The rows come from 4 hidden closed curves, with some noise, and rows from the same curve form a group. Each curve winds through 6 dimensions. The rows are also pushed far along 3 directions, which tell nothing about the answers.
In the rows, 128 means zero.
Known rows, each followed by its group:
[167 102 168  87  87 121 127 162 121 145 102 138 134  96 126 110 111 123] => Z889
[165 113 176 115  89 106 111  91 128 183 150 132 148 117 139 114 130 130] => Z319
[158  99 115 124 163 117 155 188 161  75 102 186 141 121 124 127  46 119] => Z483
[ 62 121  36 156 180 164  97  76 178 116 115 122 185 162 153 126 135 121] => Z483
[115  89  86 135 173 178 115 113 189  91 104 157 156 134 115 134 168 106] => Z121
[148 137 146 122 115 121 149 162 126 126 131 138 110 126 121 128 133 132] => Z483
[ 93 127  89 158 172 127  95  85 156  97 138 131 156 138 125 133 164 136] => Z889
[119 100 101 150 147 151 134 128 179 141 134 125 156 144 152 100 182 119] => Z121
[105 140 118 132 138 138 168 149 148 109 152 136 126 134 128 146 137 122] => Z121
[ 82 185 128 129 105 124 133 110 122 163 194 102 126 137 135 145 166 155] => Z121
[131 117 144 123 140 128 157 160 125  90 130 151 150 106 104 142 128 122] => Z889
[107 158 128 112 136 124 141 166 124 100 143 138 135 117 129 143 136 112] => Z121
[139 111 125 144 124 137 119 127 121 154 100 103 133 148 149  82 156 123] => Z121
[171  64 150 133 164 142 161 158 148  63  91 173 147 102  94 135 142  91] => Z889
[145  70 106 146 171 140 143 147 157  55  57 149 116 143 129 103 106  98] => Z889
[ 70 201  93 134 118  87  85 103 128 165 198 100 124 140 157 135 105 186] => Z121
[164  95 174 129  89 149 133 117 138 203 147 108 142 122 136  93 217 124] => Z121
[149  87 164 116 108 168 104  94 124 173 129 118 157 107 108 115 191 120] => Z483
[131  95 142 130 135 164 124 120 132 124 129 136 131 120  95 121 134 143] => Z319
[102 140  91 140 167  95 121 133 146  59 126 152 115 134 123 144  62 151] => Z889
[123 148 134 115 137  95 135 152 112  87 158 147  81 106 103 168  40 159] => Z319
[110 156 122 130 136 108 111 142 121 118 147 114 105 131 143 124 132 135] => Z319
[ 53 158  48 160 166 129  82  94 145 103 122  96 116 174 158 104 109 159] => Z889
[101 158 139 114  75 100  80  79 102 208 153  70 160 121 171 107 180 143] => Z889
[ 80 158  78 119 139 116 141 132 123 104 132 119 103 127 142 177  37 134] => Z483
[119 151 156 126 122 114 175 158  72  87 148 124  57 120  85 162  44 163] => Z319
[153  66 129 119 151 183 127 127 175 105  94 163 150 114 101 131 180  93] => Z121
[159  96 185  91  80 130 104 106 100 171 131 108 109  79 109 137 150 130] => Z483
[164  99 148 126 135 114 166 163 140 106 130 154 101 112 116 142  80 125] => Z121
[158 119 143 128  93 104 113  73 119 165 106 113 128 126 130 136 151 132] => Z319
[138 100  82 138 146 126  99 113 184 138  85 138 176 141 173 101 165  96] => Z121
[141 100 110 152 146 109 131 123 150 106  87 136 153 147 152  96 115 118] => Z483
[123 156 145 150 111  90 102  61 109 153 153  94 119 142 143 129 184 134] => Z319
[190 100 204  97 101 111 137 151  97 129 138 151  97  78  86 148  91 137] => Z319
[ 52 143  40 146 178 153 117 115 157  95 131 127 154 156 144 141  72 139] => Z483
[108 146 144 110 101 141  78  89 139 182 182 109 124 120 131 122 179 148] => Z319
[179 140 177 111  78 110 107 106  85 207 145 111 114 106 125 139 149 129] => Z889
[103 136  71 123 179 151 177 212 160  63 117 177 128 139 123 150  25 122] => Z483
[156  90 126 118 123 141 152 145 156 127  86 144 131 133 145 116 110  97] => Z319
[180 103 155 129 104  95 140 106 126 148  91 132 163 118 147 127 166  91] => Z889
[142 148 174 114  82  94  76  77  96 176 155 106 117 111 120 123 152 164] => Z889
[118 111 144 116 123 127 139 174  99 102 121 117  91 114 116 109  61 155] => Z483
[167 114 147 126 110 130 139 136 143 148 109 136 136 129 132 114 182 111] => Z483
[140 113 146 120 102 152  91 117 131 192 127 109 160 129 146  78 193 128] => Z319

New rows. What belongs after each?
[116  95  72 149 170 143  80  54 196 130 117 151 203 137 143 135 170 106] => Z483
[136 156 170 115  80  96  73  62  98 193 178 103 120 107 118 140 163 169] => Z319
[ 78 183  85 143 139 111 103  91 122 118 125 104 151 157 155 132 166 120] => Z121
[185  58 162 125 140 166 157 160 120  93  69 150 105 116  91 113 123  97] => Z121
[ 84 129  52 148 171 134 141 142 171  87 104 141 141 164 156 119  54 133] => Z319
[ 95 126  60 134 174 133 112 108 176 101 129 160 169 133 138 160  75 122] => Z483
[ 93 125  54 131 154 127 139 123 161  96  92 128 131 140 160 155  76 104] => Z483
[211  84 204 123 110 112 155 128 109 136 117 162 148 101 102 130 132 101] => Z483
[137  97 109 168 168 110 114  83 163  97 109 146 171 146 136 113 156 116] => Z483
[129 146 177 123  95 134 105 111  82 175 180  97  92 116  98 121 146 177] => Z121
[ 61 159  65 152 155 126  86 100 133 110 127  95 108 167 152 106 107 162] => Z889
[103 140  67 164 163 102  97  84 150 103  96 118 150 163 165 118 139 116] => Z121
[161 114 157 115 103 139 181 178 117 138 101 129 122 126 136 114 138  95] => Z121
[186  74 193  99 103 162 141 147 111 130 109 143  96  85  76 137 153 119] => Z319
[137 166 149 107  93 143 125 152  79 190 159 109 103 117 113 139 117 151] => Z889
[ 72 151  67 156 172 139 113 119 127  81 120 117 106 163 124 126  87 155] => Z121
[ 83 177 120 119 111 122 105 141  84 141 154  89  79 138 131 115  75 177] => Z889
[126  98  75 139 152 138 141 119 187 102  75 142 140 153 161 124 122  92] => Z319
[ 97 153 109 136 147 122 113 161 108 113 148 122 126 132 122 111  77 170] => Z319
[162 125 198 127 109  96 131 137  89 146 162 129 124 110 121 108 116 137] => Z319
[122 147 145 115 129 108 112 137 115 122 175 144 118 104 104 148  72 167] => Z483
[116 157 139 131 133 109 162 139 105  89 146 133  95 128 110 164  95 134] => Z121
[178  68 179 143 122 139 149 100 132 135 107 136 148 128 117 105 166 100] => Z319
[124 139 138 140 151  85 156 175 107  64 139 146  95 126 113 129  31 160] => Z483
[148 144 150 103  84 115 160 164 104 161 134 125  91 123 132 135  66 144] => Z121
[126 132 138 142 128 120 111  73 136 137 147 121 145 130 125 140 200 123] => Z121
[170 150 185  97  88  93 147 172  88 157 157 152 119 103 114 137  51 152] => Z483
[ 95 141  59 156 159  99 122  92 154  90 107 127 125 156 145 152  81 143] => Z319
[165  75 122 121 155 125 141 137 185  82  94 171 125 116 135 140 115  80] => Z319
[ 79 202 134 116  92 111 114 148  96 186 207  86 114 130 148 118 129 179] => Z121
[181 123 199 106  69 101 104  91 106 179 136 130 152  98 111 124 186 137] => Z889
[106  99  95 138 155 157  78  80 200 139 141 140 174 141 151 104 185 117] => Z319
[160  69 156  99 116 139 121 138 133 122 102 134 112  85 112 133 123 114] => Z483
[164 105 162 125 117 129 113 141 101 144 114 125 134 109 110 103 154 134] => Z319
[ 92 160 104 127 137 139  81 115 102 122 119 109 126 140 125 117 130 144] => Z121
[173 105 149 128 130 106 155 153 110  99  87 142 107 122 126 128  91 104] => Z121
[ 96 161  76 140 160 149 129 155 122 118 139 125 104 148 125 141  81 145] => Z889
[147  70 112 128 165 157 151 183 147  65  62 149 103 129 123 103  82  99] => Z889
[112 118  94 123 147 155 145 178 138 102  94 133 127 138 136 111  92 122] => Z889
[104 171 105 152 143  91 118  90 125 129 164 137 158 147 137 148  89 151] => Z483
[105 164 130 123 149  98 135 163 109  73 161 142 103 112 114 161  75 142] => Z121
[ 82 194 119 126 132  94 114 154 104 117 181 108  87 133 145 133  90 158] => Z319
[158  96 107 125 158 169 163 189 146 107  87 161 131 123 117 136 103  93] => Z889
